The same things were measured in two ways. Each way mixes the same 10 hidden numbers, adds some noise and spreads widely along 6 directions of its own, which tell nothing about the thing.
Some things both ways: the first way, then the second way.
-147 294 -141 -52 -225 42 73 25 -38 -194 -22 -1 -50 218 142 200 -20 -359 209 180 185 148 33 228 -96
-283 -96 -312 172 117 -68 -178 -96 -52 -8 -55 -83 -28 11 -43 -198 118 -48 -441 107 -145 -345 104 -445 36 28

186 415 95 241 391 -214 -322 -96 130 -65 26 156 107 171 -98 100 -306 -286 134 -95 -32 15 244 142 -72
30 -136 10 -54 408 -42 89 -104 -119 39 -57 258 -4 70 -180 214 160 -229 -179 -37 93 -46 39 -14 14 98

40 -136 -22 133 -193 -418 -192 -176 -135 -16 -192 234 35 56 21 -163 -203 -109 74 -204 223 138 392 14 -36
59 -76 -147 257 -87 -72 164 8 58 -231 64 47 11 -8 274 -306 -306 -331 27 -233 -170 74 202 28 47 -56

-411 65 -276 234 -151 -319 294 29 -61 -229 49 -108 -197 261 193 232 -51 -112 205 14 189 41 321 47 -377
-79 71 144 -119 30 83 -168 -261 5 78 -48 -78 20 -78 -9 -94 186 219 101 137 5 -150 -132 -76 -101 -18

-73 -45 97 94 -112 -127 -269 -96 -152 -47 94 377 -3 66 344 5 -176 110 150 200 147 120 330 -91 -45
45 111 163 75 -219 311 306 63 -191 -36 2 -232 25 57 47 -142 -213 -54 176 -253 -43 47 -239 189 32 172

-159 -81 0 123 -235 -173 536 105 174 -93 181 6 -64 -123 20 -57 -200 57 32 -32 52 58 316 40 -220
-87 140 99 -263 106 -73 -215 -69 -93 110 20 121 205 130 -164 388 286 378 45 175 318 85 -298 45 -245 248

100 58 49 3 154 -134 31 -161 17 -277 83 -26 75 120 -171 109 -56 -160 208 263 168 -106 334 52 -215
-218 -346 243 -278 88 205 -192 -525 61 236 -37 99 156 -68 -103 -357 -13 -41 240 -121 -130 -22 -274 72 -418 -20

-50 34 -213 246 -602 -164 421 470 -58 104 9 -504 46 249 104 -320 -32 -1 103 -221 301 2 -68 126 -217
93 107 20 31 34 -139 267 143 -131 92 -135 -222 -178 112 -132 162 283 -68 -464 -187 33 -145 -36 -122 -131 223

34 146 164 33 -253 -117 -221 189 49 -21 74 -91 171 183 31 -80 -44 8 76 56 164 7 46 39 -28
264 101 -117 85 16 -9 123 204 -56 -47 -45 -168 -216 14 61 170 -57 -189 -328 -207 -62 64 -230 -68 91 -104

-222 362 -147 523 -56 -239 -259 386 71 142 37 50 -88 166 45 97 -416 -119 245 -136 -68 -97 -127 251 -208
177 -237 154 -189 167 256 -238 -10 204 68 -42 60 -157 -96 -427 163 -96 -62 151 -152 29 157 -222 70 180 -57

-54 12 -67 78 2 60 339 -440 -126 -136 -118 -93 141 340 94 99 186 -61 190 102 372 -123 475 -54 -145
79 195 -170 359 14 -222 187 -45 174 -206 232 104 141 128 111 -206 -329 -178 -161 -69 42 201 -23 49 -34 -149

-33 278 52 41 287 -305 63 -308 58 -128 129 -15 168 175 -207 63 -178 -127 52 79 -17 60 537 -197 37
-34 256 -111 172 118 -244 -54 -135 65 5 -124 172 234 48 271 -41 190 7 208 304 -64 -271 293 -49 -21 72

164 68 -184 -136 -213 -85 460 18 40 -208 27 -76 -34 20 66 -108 41 -323 153 301 128 126 40 105 -111
-37 -354 -74 34 130 193 -269 -225 89 -76 107 137 25 -25 -241 -106 -39 -343 72 -70 -31 39 -92 -69 -97 81

-307 -100 52 229 -289 -319 -275 -53 -103 -2 -106 193 188 196 104 -130 -244 137 117 -250 245 -95 357 85 -133
255 -17 154 -194 -271 274 56 -135 81 61 1 -219 -134 20 -119 49 -31 -7 17 -140 -69 100 -415 140 -151 112

234 -47 -145 184 -134 -68 475 74 -9 103 60 -397 29 12 -85 -158 -176 13 0 48 82 170 161 -50 -50
-18 -287 198 127 -1 212 281 -16 -46 55 76 188 165 51 -171 -236 -55 23 121 -289 161 71 -59 184 -246 83

-78 99 37 146 -104 -134 -176 149 -143 -80 152 7 120 90 -54 -118 -446 -136 146 -83 83 69 283 229 -127
-64 -61 -32 -32 48 -153 278 -130 -26 100 -186 -100 75 171 12 -102 183 -95 -356 -88 -176 -349 -20 -208 20 185

-36 315 22 181 104 -127 -205 -52 73 18 -85 5 116 330 136 222 -32 -32 76 -46 226 73 142 -4 -26
105 81 153 -54 -210 144 -77 -42 174 61 116 5 86 -201 10 -176 91 150 262 22 27 197 62 79 30 -268

104 146 128 11 146 32 -77 -227 47 -162 37 397 62 17 146 151 -146 -166 133 184 102 129 316 135 -43
-217 112 -16 110 247 -58 55 -17 -244 21 100 142 209 132 -109 97 73 87 -122 24 298 71 -130 -21 -184 123

-9 291 -39 150 -275 -42 443 396 184 60 239 -200 -245 -100 -22 157 -159 -125 -17 95 -65 342 -40 -6 -47
18 85 -232 -11 -316 -273 257 174 110 -132 24 -111 110 68 245 -138 -75 81 -259 -43 -181 17 326 -145 343 -60

-167 342 272 73 14 -45 167 -197 109 -114 233 -353 34 342 -184 301 287 14 163 178 127 -163 463 -346 -94
237 -110 246 -436 -340 8 -86 -186 394 -160 35 -277 -182 -58 -4 -54 -65 166 155 -192 -85 174 -194 114 53 87

225 -82 -118 295 44 -34 -162 -16 -238 189 -133 147 379 112 126 -77 -301 185 -70 68 169 284 148 176 133
-108 254 47 76 12 -174 26 -108 133 232 -119 170 331 -28 125 -218 155 406 162 305 -44 -229 202 -31 -10 -234

-69 103 -147 96 183 10 22 -243 -78 -37 -65 -14 -44 248 125 285 -186 -23 166 171 302 150 259 -42 -70
98 -310 -177 -42 104 252 113 -98 -111 72 -195 59 -79 108 -198 122 18 -22 -394 37 -148 -343 -282 -160 101 40

-39 526 281 198 272 -167 -696 -40 69 162 13 68 289 249 -352 242 -238 -2 95 78 15 -68 146 -100 213
111 360 -157 178 -156 -282 142 217 76 86 -164 -112 30 -9 340 -51 -73 117 -7 13 -192 -97 237 -31 81 -174

63 -21 -105 32 -74 -3 -94 20 -255 -149 67 125 76 101 124 -106 -266 -163 245 239 233 70 179 216 -124
35 -13 248 19 -120 96 486 -68 -153 112 -34 -116 124 231 -187 -73 125 -39 -149 -288 96 -74 -341 133 -320 408

358 -198 210 -172 -323 -137 262 -118 206 -22 8 -35 208 -82 195 -424 36 112 -180 7 90 273 256 -155 122
203 -64 67 -74 -246 153 -13 -41 57 -273 247 140 137 -41 122 34 17 -66 355 -43 147 330 17 232 18 69

-3 102 52 14 29 67 -282 -102 127 -82 9 234 24 25 239 -33 -370 -81 210 191 33 31 11 163 -34
-10 244 -179 262 84 -195 28 154 -12 -238 186 318 421 148 260 63 -127 94 212 194 194 140 48 45 161 -68

143 10 192 229 32 -76 -176 -244 26 142 -52 38 362 125 -27 -228 -218 178 32 -25 45 -104 319 -74 101
-43 77 191 76 261 117 -150 24 -72 78 -7 241 149 47 -178 163 51 188 386 35 316 48 -144 225 -263 159

32 40 -17 217 -77 -226 306 -110 95 -21 2 -128 20 168 185 54 33 31 -16 -120 134 166 358 -99 -124
96 -109 373 -95 -312 388 238 -167 -13 -9 244 -22 59 -101 -144 -275 -22 39 271 -246 161 371 -130 318 -211 -5

Other things, the second way, with their names:
q_309: 249 -60 -45 100 52 227 148 201 -207 -95 114 262 85 105 -136 357 10 -121 -19 -96 260 264 -211 174 -3 71
q_339: 216 -142 196 -249 -185 156 -81 -290 274 -155 214 43 -30 -86 -220 13 135 -146 204 -45 68 281 -76 134 42 69
q_961: 69 61 -225 -134 -179 -104 -5 127 73 132 -152 -102 96 35 87 82 88 161 -285 78 -219 -116 -126 -267 210 -155
q_152: 232 158 194 75 135 204 305 281 -349 -31 -79 -132 -153 43 -75 310 138 -54 -110 -273 258 74 -296 114 2 110
q_998: -65 224 81 -331 -118 -157 132 -2 -87 156 -91 -88 189 12 292 -36 62 313 -18 -37 -105 46 -177 -13 39 -160
q_478: 73 -44 -115 408 364 -60 19 332 -74 -149 -38 359 173 131 13 192 -82 89 115 -51 296 -34 23 80 -98 63
q_465: -14 -93 172 -245 -162 -61 -52 -215 239 -132 236 102 192 -16 -21 -161 10 126 221 -66 103 300 6 122 38 -2
q_462: -156 -253 74 -246 308 -1 -332 -84 100 -34 50 251 46 -64 -242 113 -12 218 112 10 189 135 24 -5 112 -18
q_396: 4 330 -231 487 -58 -88 138 246 8 -163 -17 5 95 28 342 -206 -469 8 213 9 -127 -29 215 103 142 -114
q_533: -196 83 -332 452 466 -182 -107 48 -38 51 -69 289 297 43 126 -180 -128 -288 -75 98 -110 -179 123 -272 123 -303
q_137: 433 -234 -206 -195 -65 162 -226 -187 233 -179 -93 82 -253 40 -79 389 -29 -114 -112 186 -182 -112 -168 -25 163 40
q_130: -144 208 -64 259 404 -249 -109 205 10 -49 38 150 115 79 -122 111 -143 -76 33 -94 220 154 38 -22 14 81
q_667: -84 -296 -27 -197 -127 255 -455 -34 118 -5 -57 -53 -6 -126 -137 -15 32 132 338 25 -102 -88 27 -90 98 146
q_104: 35 -88 -214 317 302 -19 140 -71 109 -19 -56 114 -52 79 -58 -229 -406 -327 -313 -129 -214 -129 -96 -106 159 -286
q_13: 70 -77 134 -77 107 -10 126 -110 53 131 -30 -106 -109 76 -302 29 46 -6 -377 -212 62 12 -352 -59 -204 45
q_443: -150 -117 -128 194 36 -34 -45 -297 204 -107 165 177 228 85 -43 -365 -294 -299 182 26 -141 40 126 54 -32 61
q_82: 197 -68 -33 -312 99 -190 98 38 60 -169 15 136 -66 102 -30 409 -59 -4 -188 -96 70 214 -33 105 224 116
q_146: 156 -77 -247 -38 -77 -282 250 -2 139 -327 102 84 158 148 322 -52 -96 -100 -290 -19 -128 -5 51 -176 417 -140
q_85: 140 -121 104 23 -94 284 208 69 -215 -97 -159 -214 -170 71 -108 138 182 99 -156 -101 50 -299 -228 -37 -50 367
q_941: 51 213 28 -159 -197 -285 92 26 163 -276 31 -119 -6 38 189 123 109 204 58 93 22 -14 341 4 321 253
q_213: -66 -25 25 -157 36 47 -67 -328 28 -34 -30 -55 -51 -55 -51 -7 107 -222 78 106 -136 -79 166 -24 154 233
q_202: -148 242 347 -164 162 26 -366 -59 30 126 -19 -110 -53 -183 -161 21 197 420 357 40 267 74 -79 28 -155 -15
q_689: -48 157 -241 237 130 -392 130 -67 150 -51 -67 72 210 210 117 -105 -55 -266 -108 72 -159 -207 200 -167 139 120
q_173: 164 106 10 -17 -22 102 122 -17 -33 52 -175 -108 -172 -12 93 66 -183 -173 81 -129 -208 -34 -2 152 -31 85
q_495: 40 -190 -120 226 7 296 225 20 -247 54 -30 154 167 207 -75 -12 -113 -293 -57 -161 -37 -28 -286 100 -242 166
q_411: -18 -236 -44 245 304 384 -298 25 -126 41 -1 227 -24 -167 -218 4 74 -188 183 -1 102 -61 20 -67 -52 -106
q_502: -105 44 -158 147 62 17 32 205 -102 73 -60 -91 21 -18 194 -204 -340 4 -134 -219 -132 39 -177 -80 0 -300
q_364: -71 68 -160 144 488 -142 -101 160 -159 -30 -214 72 -107 -92 55 144 171 -207 -161 2 -15 -218 324 -310 327 -103
q_11: 382 -12 -298 -77 247 -87 47 125 34 -224 -209 91 -236 118 90 539 -127 -296 -245 80 -182 -130 13 -70 566 6
q_554: 86 -160 57 5 312 18 -48 -115 122 47 -127 113 -139 -12 -359 106 262 -74 -261 4 86 -230 -8 -190 62 34
q_341: 320 -103 -248 -11 -146 91 -194 -89 263 -35 -70 33 -55 -28 -21 131 152 31 -168 222 -181 -180 -99 -202 143 -173
q_422: 172 69 -51 -97 303 -171 -22 -98 46 -28 -82 109 -55 116 -258 440 263 -185 -245 119 97 -58 -66 -100 114 200
q_272: -240 -138 52 -140 33 13 46 -34 -74 94 -44 -12 152 36 -80 -147 -72 -106 103 -156 -135 -3 84 -13 133 168
q_670: -102 373 124 178 126 -139 200 -37 -145 -94 99 60 206 -37 193 -141 200 33 138 101 185 10 250 12 123 -69
q_802: 120 -297 67 -174 -75 239 189 -96 8 -49 -83 -17 -94 -41 28 -155 -195 -28 -39 -252 -182 -8 -114 83 131 -91
q_809: -25 -352 -162 37 187 312 116 32 -187 119 -311 61 -108 57 -66 -27 -253 -123 -171 -174 -261 -332 -169 -30 65 -3
q_895: -291 215 -278 293 431 -263 -120 -20 -124 64 -110 96 107 141 125 -61 -207 -19 -212 121 -29 -231 -50 -187 -187 -38
q_555: 56 -488 34 -160 -23 184 5 -61 115 4 -203 -210 -338 13 -361 -25 -1 -106 -292 -311 -171 -279 -81 -158 17 354
q_823: -271 -182 -302 164 229 -19 -159 -43 26 -120 -71 151 159 0 184 -326 -363 9 10 106 -238 -276 143 -228 344 -212
q_308: -166 84 255 77 69 363 -127 -47 -201 230 47 -8 76 -185 -173 -174 156 304 186 -10 218 100 -236 58 -277 -199
q_931: 55 183 -110 -150 175 -478 147 143 -48 -86 -86 55 68 175 164 353 229 220 -362 39 146 -44 31 -153 105 113
q_949: -208 3 172 -223 -90 -116 -43 -276 50 -20 143 173 353 66 126 -190 67 234 329 56 106 129 50 144 -199 122
q_910: -195 -80 -113 -78 140 34 -96 -182 -187 -90 21 -33 -30 -61 113 -95 59 62 -278 63 -19 -129 -7 -230 64 -94
q_394: 230 -158 87 -114 -322 189 63 56 153 -79 86 -23 77 71 -72 39 -177 45 240 -194 -4 186 -250 220 -56 171
q_298: 232 -2 -71 -2 -68 -83 118 104 63 -109 -47 -46 3 205 -109 261 164 129 -291 -1 95 -135 -246 -101 -36 242
q_803: -249 -200 320 -28 170 274 -161 -202 -98 8 53 210 247 -131 -40 -248 184 334 464 48 275 -63 6 90 -191 17
q_888: -202 -154 93 -339 81 -96 -307 -307 96 -29 57 184 198 -7 69 -93 61 246 253 82 74 69 -102 6 -175 34
q_828: -70 259 -281 76 -136 -265 492 -19 -151 -186 60 -37 202 258 422 -145 -431 -213 -220 -77 -263 66 136 49 294 41
q_968: 180 -107 151 -269 -254 -42 401 -86 130 -36 9 -196 -125 105 -121 -11 -124 -130 -162 -373 -135 134 -49 138 88 280
q_766: 140 65 -85 -73 -139 12 -189 333 -21 -113 96 -97 -70 -20 -97 339 159 375 -122 1 271 144 -179 -103 76 -1
q_780: -217 -97 225 -98 133 -42 104 -189 -145 -114 61 90 173 115 25 -129 42 297 45 -124 265 -28 -148 81 -328 262
q_918: 181 -208 34 -308 -12 155 -29 -164 -11 -164 75 1 -130 139 -259 374 49 -72 -211 -55 116 157 -348 62 25 288
q_449: 17 -488 22 159 -12 518 -133 -76 52 50 -82 154 -1 -173 -150 -322 -9 -45 268 -80 -136 -225 26 -46 3 -109
q_698: 242 191 215 -104 95 -103 30 -54 194 53 40 156 29 57 -250 290 183 265 17 84 308 157 -196 196 -153 30
q_744: -256 116 212 83 -64 173 76 -226 -61 266 -104 -28 183 -67 -112 -348 130 113 365 90 -91 -227 227 76 -146 182
q_807: -103 22 18 -38 -253 27 180 -141 98 166 -85 -66 140 91 48 -297 -220 190 50 -16 -251 -112 1 120 -168 78
q_14: -124 153 -172 14 409 -404 19 94 -60 -168 -268 -20 -47 173 279 194 -117 191 -225 62 -37 -367 84 -170 218 159
q_539: -150 -146 -270 56 -95 209 159 -139 -222 236 -149 73 158 78 9 -157 -30 -165 -213 80 -327 -235 -8 -95 6 -24
q_92: 8 -147 186 1 -120 131 -106 33 120 -75 91 -224 -98 18 -338 -41 41 78 37 -266 186 55 -226 8 -241 385
q_52: -242 11 -339 219 144 -178 -79 8 -111 -75 -4 83 194 26 261 -213 -1 -71 -207 102 -144 -213 166 -328 120 -171
q_467: 45 114 9 254 14 -97 147 239 25 -140 158 -78 -5 160 -146 10 -232 68 -204 -279 267 205 -242 49 -163 107
q_210: 1 -496 16 -216 194 257 -247 -156 -34 -105 16 228 -10 77 -388 296 177 -80 39 0 149 -76 -116 -23 16 409

Some of these things the first way, each followed by its name:
112 -156 8 273 -153 -243 -52 96 -60 195 48 14 39 -160 -105 -144 -440 182 -38 5 7 253 225 -51 54
q_809
-335 203 -9 515 37 -596 -372 -37 62 104 -103 108 -52 224 -135 114 -304 38 181 -347 52 -182 323 -119 -171
q_173
-38 -139 90 194 -309 -19 246 -59 51 98 -52 -293 303 316 310 -181 82 370 -90 -240 312 25 344 -78 -83
q_308
-381 412 -68 443 -256 -250 -23 228 201 100 33 -206 -277 252 166 130 -208 -130 232 -306 -51 -87 11 26 -232
q_941
-475 454 -306 310 -41 -381 362 117 231 -218 60 -245 -356 347 101 254 -124 -391 311 -223 30 -138 139 109 -459
q_339
164 59 91 60 -109 226 -174 -30 -19 59 65 -10 60 37 184 14 -177 24 143 373 8 137 -25 67 61
q_823
383 -92 -31 -33 -207 -74 301 -34 -42 149 26 -342 287 5 -19 -317 -127 132 -208 164 51 453 159 -178 259
q_449
143 306 379 261 237 141 -572 -382 -12 246 -53 38 619 451 90 -177 -185 216 72 -158 129 -205 341 -102 256
q_744
-3 -166 310 -35 -179 208 343 -179 -4 146 124 -208 305 179 112 -136 -43 510 -86 -164 563 28 592 -295 56
q_961
-200 643 25 477 115 -52 -108 243 413 51 124 -191 -268 146 -139 369 -306 -280 299 -86 -244 -204 -156 187 -245
q_462
-681 193 -195 301 -547 -215 812 333 323 52 138 -592 -450 168 99 214 -100 82 103 -399 197 -40 132 -146 -400
q_766
475 -47 209 -148 -9 91 434 -203 239 50 70 -92 202 -46 146 -218 51 201 -157 156 183 228 275 -279 160
q_309
-509 474 102 264 -270 13 -191 -22 79 29 23 -359 78 506 -87 33 -146 -149 413 -243 137 -510 152 77 -161
q_92
-9 639 387 87 500 -28 -500 -317 207 -208 245 143 201 376 84 308 -110 -233 136 52 -150 8 429 -57 15
q_670
321 20 7 135 5 -85 546 -43 118 -10 75 27 -183 -50 112 142 170 33 3 168 199 219 272 -233 -119
q_82
-386 262 5 259 -44 -416 -26 -175 258 25 -79 -269 65 257 -196 59 -234 -7 78 -274 -47 -125 287 -136 -63
q_137
-270 30 -111 282 -439 -185 -315 325 48 137 -100 -70 -67 80 78 -234 -518 27 287 -135 93 -181 -219 245 -183
q_394
-12 -78 -119 136 -320 25 90 36 -98 -29 -79 -87 135 131 36 -113 -49 -7 226 240 183 -151 -6 187 -152
q_895
-71 -577 8 263 -354 -200 -321 73 -255 51 -230 439 -24 58 527 -162 -322 395 101 -371 689 73 362 170 -313
q_998
-155 229 56 338 -31 -288 64 53 125 -5 104 17 155 174 -17 -170 -351 -97 88 -408 -14 -116 385 131 -165
q_422
426 160 -87 -46 -162 -64 -317 170 83 68 -170 40 268 68 188 -248 -156 -166 3 267 1 261 -384 244 188
q_411
-156 -167 -45 318 -321 -215 545 64 -157 -21 120 -228 174 118 -94 -146 -88 123 -16 -248 197 41 582 54 -227
q_13
70 54 -215 261 -211 -43 -62 130 -188 25 -144 340 -37 63 235 -51 -153 -178 303 131 240 -35 -56 296 -172
q_130
380 -354 -194 -1 -224 -76 38 85 -164 95 -196 429 105 -187 351 -257 -322 111 -98 128 346 492 25 203 90
q_539
187 285 404 7 166 -186 -509 -4 92 -67 262 267 201 64 35 45 -178 3 -27 157 -101 235 321 -108 130
q_152
71 135 -291 243 -97 -180 522 102 -124 -29 73 -293 73 209 31 -34 -49 -163 24 -32 119 238 244 79 -115
q_554
-150 378 179 174 -142 4 -337 102 20 -32 132 115 146 52 -205 116 -234 -239 205 190 -195 -63 38 259 24
q_467
143 250 172 -160 285 142 138 -377 171 -310 80 -61 -76 205 -77 380 217 -184 269 471 262 -113 308 -177 -142
q_888
267 171 176 -10 0 -3 285 -23 229 -86 302 -462 131 20 -97 -69 -64 -32 -87 287 -275 230 187 -130 72
q_803
59 4 -124 -178 89 -93 811 -199 99 -224 264 -205 -183 -54 -118 71 -67 -64 88 385 193 158 435 -328 -129
q_495
36 -249 106 107 -432 -104 368 224 -39 55 181 -176 40 -122 -44 -126 -72 274 -66 114 144 184 265 -100 -86
q_502
